The same things were measured in two ways. Each way mixes the same 11 hidden numbers, adds some noise and spreads widely along 6 directions of its own, which tell nothing about the thing.
(in the rows, 128 means zero)
Some things both ways: the first way, then the second way.
[136 109 117 141 144 150  92  91 135  95 157 141 151 109 141 135 168 101
 113 141 148 107]
[ 66 207  69 134 131  99 135 152 154 176 159 147 109 163 184 217 101 158
 118  51  94 145]

[ 77 131 142  91 136 114 123  52 132 123 153  94 158 127 129 160 104  99
 153 127  95 100]
[143 116  95 100 104 203  88  74 157 133 148  94  50 120 124 107 177 172
 107 132  88 116]

[140 128 122 147 157 178 111 157 119 119  57 110 114 172 102 100 140 203
  95 140 122 167]
[109 119 117 120 118 116 122 151 135 108 123  98 146 116 144 154  77 135
 153  75 120 127]

[125 115 144 130 132 141 117 111 118 149 102 111 124 153 132 127 129 159
 129 135 111 136]
[142 140 109 102 170 169 133 153 138 105  80  84 180 137 210 147  79 160
 167 147 118  56]

[112 124  90 156 154 193 130 175 111 129  47 114 122 116 107  98 135 149
 102 142 131 168]
[120 106 113 127  99 170 157 129  99  86  85 103 150 122 127 138 103  97
 152 168 123  98]

[141 137 101 154 148 154 134 136 116 110 168 154 142 138 134 133 131 143
 150 114 123 121]
[ 57 108 113 124 134 117 145 141 148 190 111 159  92 160 180 210  51 110
 116 117 131 112]

[157  72 130 131 136 116 142  65 139 118 174 145 105 110 121 165 129 131
  75 143 198  94]
[121  53 122 114 118 155 135  31 160  75 106  92 113 153 168  64 108 178
 117 164 105  94]

[136 133 148 169  98 174 115 159 131 142 108  85 140 104 142 150 136 144
 126 116 102 128]
[ 99 162 110  86 166 153 146 185 154  91 165 128 108 137 130 193 132 126
 101 127 132  94]

[106 133 104  83 188 134 129  71 123 119 171 124 161 153  86 117 128 128
 125 127 163 128]
[102 150 124 125 108 107 117 137 201 219 145 134  90 109 141 215  79 150
 120  91 120 151]

[122 127  46 120 214 171 146  56 127  69 192 189 157 129  76 119 136 149
 114 151 163 117]
[104 118  77 118 115 128 130 100 128 127 123  78 136 131 161 152  80 144
 133  74  96 124]

[117 133 114 153 154 130 120 107 149 123 129  74 150 127 147 117 130 127
 103 144 127 108]
[118 133 113  98 130 156 107 150 132 105 137  89 126 146 174 144 106 155
 140 111 135 102]

[163 101 180 120  95 135  99  95 144 176 155 121 129 132 126 139 159 136
 151 145 112 113]
[127 138  86  87 165 137 146 146 176 116 123 132 145 135 197 137 125 144
 140 129 122  68]

[ 88 129 136  82 140  99 114  65 143 125 107  49 127 110 126  57 107 110
  82 123 154  79]
[133 121 100 110 114 184 120 137 133 109 123 110 109  95 112 128 130 141
 135  88  92 126]

[139 183  89 105 206 108 141 141  96  61 207 157 160 159 134  63 144 170
 147 128 133 130]
[138 187  81  87 164 192 178 194 143 119 122 174 160 158 168 151 124 147
  99 100  89 112]

[125 139 127 110 127 130 143 142 103  99 155 145 136 113 121 103 128 130
 142 121 125 128]
[102 122 122 108 158 148 202 190 126 120 112 137 152 101  90 165  82 115
 125 128 128 106]

[125 128 148 130  98 105 170 101 104 104 124 107 118 119 148  94 107 127
 122 123 121 109]
[107 110  84 120 134 172 140 172 117 144 116 130 104 129 137 168  76 138
 137  86 102 124]

[126 127 161  74 154 134  69 117 163 169 108 144 133 153  93 180 150 153
 145 147 117 166]
[130 114 130 120  65  91  80  80 142 125 143 102 119 140 134 101 154 108
 117  81 118 176]

[102 128 171 115  96 146  68 122 149 157 174 108 163 125 137 198 126  90
 197  80  68  92]
[103 171 143 105 122 168  76 109 156  86 171  55  72  51  90 128 207 158
 136  77  87 141]

[120 145  90 155 156 136 113 159 137 112  69 111 137 126 158  68 149 130
 118 163 110 148]
[114 208  70 107 110 158  82 164 128 108 147 138 122 142 173 141 171 170
 147  48  93  93]

[154 104 134 127 118 124 147 111 108 129 116 112 110 159 122  94 127 175
 106 133 149 131]
[115 145  95 103 157 136 133 184 130 138 131 133 141  91 135 162 101 118
 143  50 107 115]

[111 136 114  97 204 144  69  82 194 119 101 113 130 188  75 140 131 167
 117 157  98 128]
[123 147 107 115  87 148 108 140 141 156 144 147 121 126 150 168  93 131
 125  90 125 129]

[ 89 176 154  86 125 134  79 129 150 134 143 140 165 115 136 169 131  94
 201 103  61 133]
[137 148 120 111 137 179 132 157  87  84  95  86 145 138 120 129 157 102
 132 140 101 128]

[164 137 183 112  59  98 172 154 108 159 201 187 123  61 157 168 135 100
 165  99 158 133]
[104 113 113 116 126  98 141 153 116 105 118 114 139 169 139 150 110  83
 110  90 115 169]

[113 131 137 119 121  93  74 122 142 123 127 143 135 179 153 106 142 161
 115  92 119 106]
[115 133 157 114 134 130 148 172 175 171  95 136 128 104  91 161  98 164
 133 128 129  90]

[165 138 116 167  83  99 201 177 123 123 182 129 129 123 151 125 105 123
 129  87 160 113]
[114  59 118 106 109 156 101 119 119  98 142 149  59 124  94 101 159  91
 107 106 121 129]

[137 136 136 101 160 118 163 100 130 105 152 104 126 101 118 133 118 107
 122 155 151 129]
[100  15 125 133 100 126 128  56 157 112 100 108  97 201 209 101  39 165
 127 164 137 130]

[167 127  86 176 159 203 132 131 134  80  98 168 128 177  88 144 145 196
 121 145 109 160]
[ 90 122  83 124 134 154 154 169  92 118 132 147 112 127 110 170  99  96
 122  87 109 130]

Other things, the second way, with their names:
Z_847: [128 140  90 116 176 198 129 196  76 108  92 119 129 113  99 167 114 111
 136  81  78  98]
Z_98: [118  60 166 120 157 134 116 176 107  81  76  96 146 139 120 114  66 140
 164 135 153  75]
Z_91: [127 121  78 105  68 162  53 126 145 139 146 155  70 132 156 140 156 116
 120  45  93 143]
Z_612: [127 113  96 128  85 139 101  78 180 118 185 184  66 157 147 131 123 164
  95 109 111 140]
Z_338: [ 98 146 119 102 152 156 118  98 194 141 140 178  71 148 185 173 148 133
  93 161 112  78]
Z_90: [135 118  43  98 103 151 129 106  77  92 137 129 158 163 184 135 113  56
 111  97 116 117]
Z_917: [101 118 138 111 124 156 166 176  92 107 112  99 160  73  94 144  89  89
 155 120 146 109]
Z_790: [130 174  32 111 145 167 174 116 151 177 100 187 132 191 192 201 103 130
  81 133  68  86]
Z_994: [100 100  82 131 103 168 135 109 114 146 131 145  91 146 143 164  75 124
 106  98  99 144]
Z_770: [147 113  91 109 152 207 158 104 116  56  91 158 135 168 150  75 155 145
 113 178  90  60]
Z_735: [ 98 114 107 101 134 140 145 121 145 115 151 140 102 133 125 147 112 125
  94 103 117 115]
Z_497: [ 77 143 141 113  79  78 127 126 185 183 180 155  94  77  88 146 125 147
 123  68 149 131]
Z_335: [ 99  44 133 130 107 113 125  91 145 123  95  84 114 135 158 116  67 137
 154 137 134 127]
Z_995: [102 115 133 101 155 177 144 114 145 122 102 127 112  99 137 127 137 127
 129 154 111  68]
Z_291: [123 112 139 104 168 176 175 181  91  55 103  90 168 127 117 118  98 120
 141 155 133 102]
Z_603: [109  86 156  93 156 112 117 146 160 129 135 126 151 115 171 142  33 147
 140 102 170  71]
Z_321: [ 92 104 105 105  90 102 127  62 158 150 159 126  88 130 145 155 131  69
  83 106 118 164]
Z_450: [121 145 132 102 159 162 153 158 165 106 117 121 129 139 149 155 116 157
 124 158 122  91]
Z_551: [116  80 109 103 142 156 148 175 105 136  95 140 132 111  97 157  68 100
 121  87 118  93]
Z_71: [116 120 102 113 139 144 124 126 112 140 122 124 128 141 145 152  86 129
 125 115 126  85]
Z_164: [ 79 146 148 124 130 156 135 187 126 115 127 125 114  90 102 150 112 150
 154  92 124 122]
Z_22: [ 81  78 136 140  94 127 107  44 203 168 135 149  41 168 172 103  98 223
 113 141 116 125]
Z_599: [171 158  87 109  96 199 119 104 169 137 124 126  85 137 130 109 204 160
 115 156  72 147]
Z_313: [113 135 114 121 117 149 121 176 129 128 123 141 102 173 152 176 118 112
 119 122 122 152]
Z_453: [154 115 125 119 112 179 146 127 150  91  98 142 123 166 142 101 140 155
 129 194 119 108]
Z_45: [125 149  95 108  98 153 136 156 110 121 143 163 127 132 115 148 143  84
 117 112 124 130]
Z_480: [136 143 115  84 119 131 149 154 125 114 149 139 172  98 112 112 125 113
 127 105 154  85]
Z_9: [103 144 103 108 123 146 115 148 138 122 149 123 110 127 137 158 110 148
 120  72 111 122]
Z_991: [121  76 112 127  95 172 106 154 101 136  99 151  87 114  87 125 123 104
 136  87 104 136]
Z_727: [ 77 144 149 136 135 131 197 157 124 184 114 166 130  85  80 176  86 104
 133 153 142 115]
Z_14: [148 139  30  94 101 214 115  78 151  91 141 143  74 172 173  95 207 158
  93 117  57 113]
Z_700: [ 58 101 126 138 120  64 118 152 114 175 134 134 121 154 163 182  31 114
 139  55 152 143]
Z_500: [127 159 134 110 160 183 174 237 116 120  98 152 148 125 107 157 122 121
 143 149 128 114]
Z_671: [136 143  95  94 146 197 163 159 125  97 115 117 140 120 124 126 137 148
 130 141 109  80]
Z_271: [ 99 105 145 138 139 116 156 190 144 149  89 137 132 117 108 152  67 152
 165 122 137 111]
Z_796: [119 141 122  99 162 150 159 183 141 123 131 141 149 126 136 158  77 145
 121 107 131 101]
Z_550: [132 118 144 106 116 132  96 128 166 122 129 117 100 111 117 130 154 125
 130 133 129 104]
Z_638: [ 60 127  94 141  90 109 107 128 117 195 123 173  94 172 193 201  60  99
 126  71 125 137]
Z_432: [ 98  96 163 117 111 139 174 108 158 128 109 129 131  82  78 130  88 142
 126 167 141  79]
Z_427: [127 148 105 105 131 136  81 128 168 115 118  90 129 125 186 134 127 181
 166  96 110  68]
Z_402: [155 101 118 114  95 133 105 119 133 119 114  74 133 127 112 103 125 147
 147 121 125 115]
Z_839: [ 80 122 151 126 104 158  96 105 163 127 134 101  68  97 160 144 142 138
 154 133 119 142]
Z_793: [100 120 102 114  99 162 125 152 110 107 126 158  85 154 114 142 161  87
 108 120 113 134]
Z_149: [102 107 121 142 117 115 115 101 112 126 105 116 122 142 132 128 100 126
 136  98 106 129]
Z_320: [126 160  99 101 137 156 127 126 137 117 122 128 142 139 180 146 138 112
 124 126 111 101]
Z_458: [123 137  81 105 159 118 152 149 123 142 127 113 154 143 146 196  83  97
 111 101 119 111]
Z_236: [142  63 118 112 137 142  66 101 101  54  85  72 142 213 229 106  84 120
 141 134 125  97]
Z_587: [ 90 127 113 135 143 158 150 127 172 158 105 141  81 109 117 203  91 152
 124 142  90  92]
Z_217: [160 205  84  97 147 150  93 206 101 106 113  84 182 130 166 179 149  97
 158  76 105 105]
Z_680: [128 117  93  99 101 163 115 165 117 137 161 150  83 101  65 133 149 113
 113  77 126 118]
Z_526: [ 95 155 104 115  94 143 107 109 146 115 150 152 102 137 135 153 140 142
 107  94 110  97]
Z_873: [ 82 120 195 120 152 138 129 186 166 108 136  97  88  88  94 174 113 135
 144 145 149 136]
Z_811: [135 167 108  71 187 188 133 174 135  50 123 105 158 107 146 103 169 154
 132  87  95  66]
Z_188: [126  74 116 116 118 169 127 148 102 150  88 159  98 160 136 159 103  62
 116 166 135 113]
Z_787: [ 76 104 132 133 129 130 170 162  96 110 119 127 148 118 109 155  44 121
 137  90 132 130]
Z_381: [ 96 150 120 137 141 196 137 149 139 101 108 129 107 140 152 192  77 170
 128 122  80 122]
Z_507: [109 123 110 132 117 176 129 132 101  91  96 160 115 147 130 122 138 118
 137 143 108  88]
Z_15: [ 53  63 150 114 134 111 172 107 148 149 124 114 124 120 160 184   6 114
 116 143 166 102]
Z_823: [132 166 111 101 124 101 127 159 177 156 161 146 135 134 119 149 115 172
 121 101 147  84]
Z_496: [ 97  59 120 142  78 125 162 108 157 194 109 188  84 154 116 144  52 140
 113 153 142 129]
Z_639: [151 158  99 109 145 188 150 176 117  96  96 114 148 134 136 155 142 115
 147 175 110  87]
Z_278: [ 95 151 118 101 179 135 137 161 121 100 143 101 133 117 121 162 107 143
 121  82 118  92]
Z_48: [109  97 161 126 102 166  83 118 139 103 100 104 106 114 142 126  99 157
 153 126 122  95]
Z_667: [150 143  87 112 123 129 159 145 132 165 126 137 148 130 127 154 120  92
 120 127 119 148]
Z_143: [100 125 110 129 104 112 107 135 142 201 105 137 105 125 148 181  94 112
 141  91 120 123]
Z_987: [ 83 149  94  97 131 157 142 173 108 182 109 169  99 113 117 193 147  54
 112 109 121  89]

Some of these things the first way, each followed by its name:
[ 84 134 148  98  97 117 131 116 125 156  85  51 145  62 148  82 123  58
 107 122 149 118] : Z_639
[121 118 137 124 128 141 120 115 128 143  78 157 130 166 108 154 139 179
 124 146 106 173] : Z_402
[133 169 137 142 123 124 145 168 154 140 135 118 129 134 141 170 103 138
 153 100 104 136] : Z_236
[140  96 138 116 114 110 134 186 103 141 144 164 125 129 132 141 143 126
 157 147 120 153] : Z_497
[138 142  65 149 170 126 183 160 113  90 162 162 132 120 134 110 119 109
 142 133 159 139] : Z_638
[143 103 136  93 159  97 116  55 162  95 162 137 129 144 125 179 134  96
 131 166 146 118] : Z_22
[161 130 132 136 124 115 134  98 141 131 100 114 131 149 145 111 154 140
 107 155 152 154] : Z_500
[ 81 125 133 126 138 183  40 108 140 100  44  63 130 168 112  99 129 154
  97  89  93 103] : Z_587
[ 93 136 150  91 106 100 100 159 133 104 129 129 131 122 141 145 114  83
 154  95 104 114] : Z_149
[114 104  92 130 154 126 162  92  66  84 136 148 117  91 141  67 129 145
  58 123 214 117] : Z_790
[112 147 130 161  89 103 103 220 143 103 119 108 134 117 182 109 125  77
 142  77 101 100] : Z_507
[133 132 156 119  97 103 111 142 132 117  83 106 126 152 147  88 144 126
 118 121 121 136] : Z_271
[123 122 118 128 111 104 157 129 121 150 143 123 136 103 152  98 125  98
 135 131 146 121] : Z_427
[146 158  67 133 198 174 170  98 108  88 162 179 155 122  99 100 142 163
 147 168 133 160] : Z_14
[112  88  90 111 156 109 111 104 150 111 155 140 123 112 113 120 126 108
  82 128 181  90] : Z_432
[ 95 137 214 104  85 147  72 178 110 157  58  67 120 139 140 128 128 139
 168 108  35 139] : Z_335
[131  93 154 142 121 161 145 160  92 132 138 124 103 117 121 182 104 152
 150 126  98 128] : Z_15
[120 128 176 150  73 127  88 200 130 172 100  85 134 163 157 144 130 146
 138  75  90 128] : Z_550
[140 133 177  95  90  94 113 116 132 150 152 125 117 108 162 128 123 129
 173 125  92 104] : Z_811
[146 114 153 182  98 141  76 178 145 146 190  98 142 161 163 176 141 127
 143  60 116  77] : Z_338
[171 101 151 130  86  94 175  77 150 140 193 159 120  79 141 185 124  91
 126 138 175 106] : Z_291
[126 107 132 127 112 117 149 110 134 117 142 169 122 138 124 196 105 128
 152 129 107 130] : Z_71
[130 102 142 112 115  95 126 123 140 132 119 151 131 133 127 154 142 130
 116 158 132 149] : Z_823
[161 105 156 131 118 108 140 110 129 122 139 134 107 155 131 153 129 167
 111 139 138 127] : Z_796
[133 104 118 113 137  89 174 115 120  95 116 136 110 125 121 104 121 118
  85 153 177 136] : Z_496
[121 114 146  79 160 186 104 109 118 165 148 134 131 111  71 184 132 148
 160 142 122 151] : Z_321
[121  99 164 157 100 136 104 145 117 175 116   7 136 110 171 110 132  80
 104 106 154  97] : Z_839
[ 88 175 113  88 157 107 104 172 131  67 137 100 151 114 142  86 117  84
 155 113  96 112] : Z_770
[137 129 110 118 163 146 123 125 129 139 167 145 147 132 113 148 137 130
 153 135 137 141] : Z_320
[155 102 112 144 146 151 136 100 131 107 140 133 118 129 111 144 130 166
  89 144 165 123] : Z_735
[146 145 109 150 155 143 104 118 155 109 199 154 163 159 126 156 154 141
 145 107 127 109] : Z_450
[102 151 127 133 126 119  73 125 152  94 104 110 121 191 132  85 111 198
 104  77  78  81] : Z_551
[139 146  98 124 100  58 219 129 122 109 165 152 116 117 149  76  95 105
 118 100 180 113] : Z_991
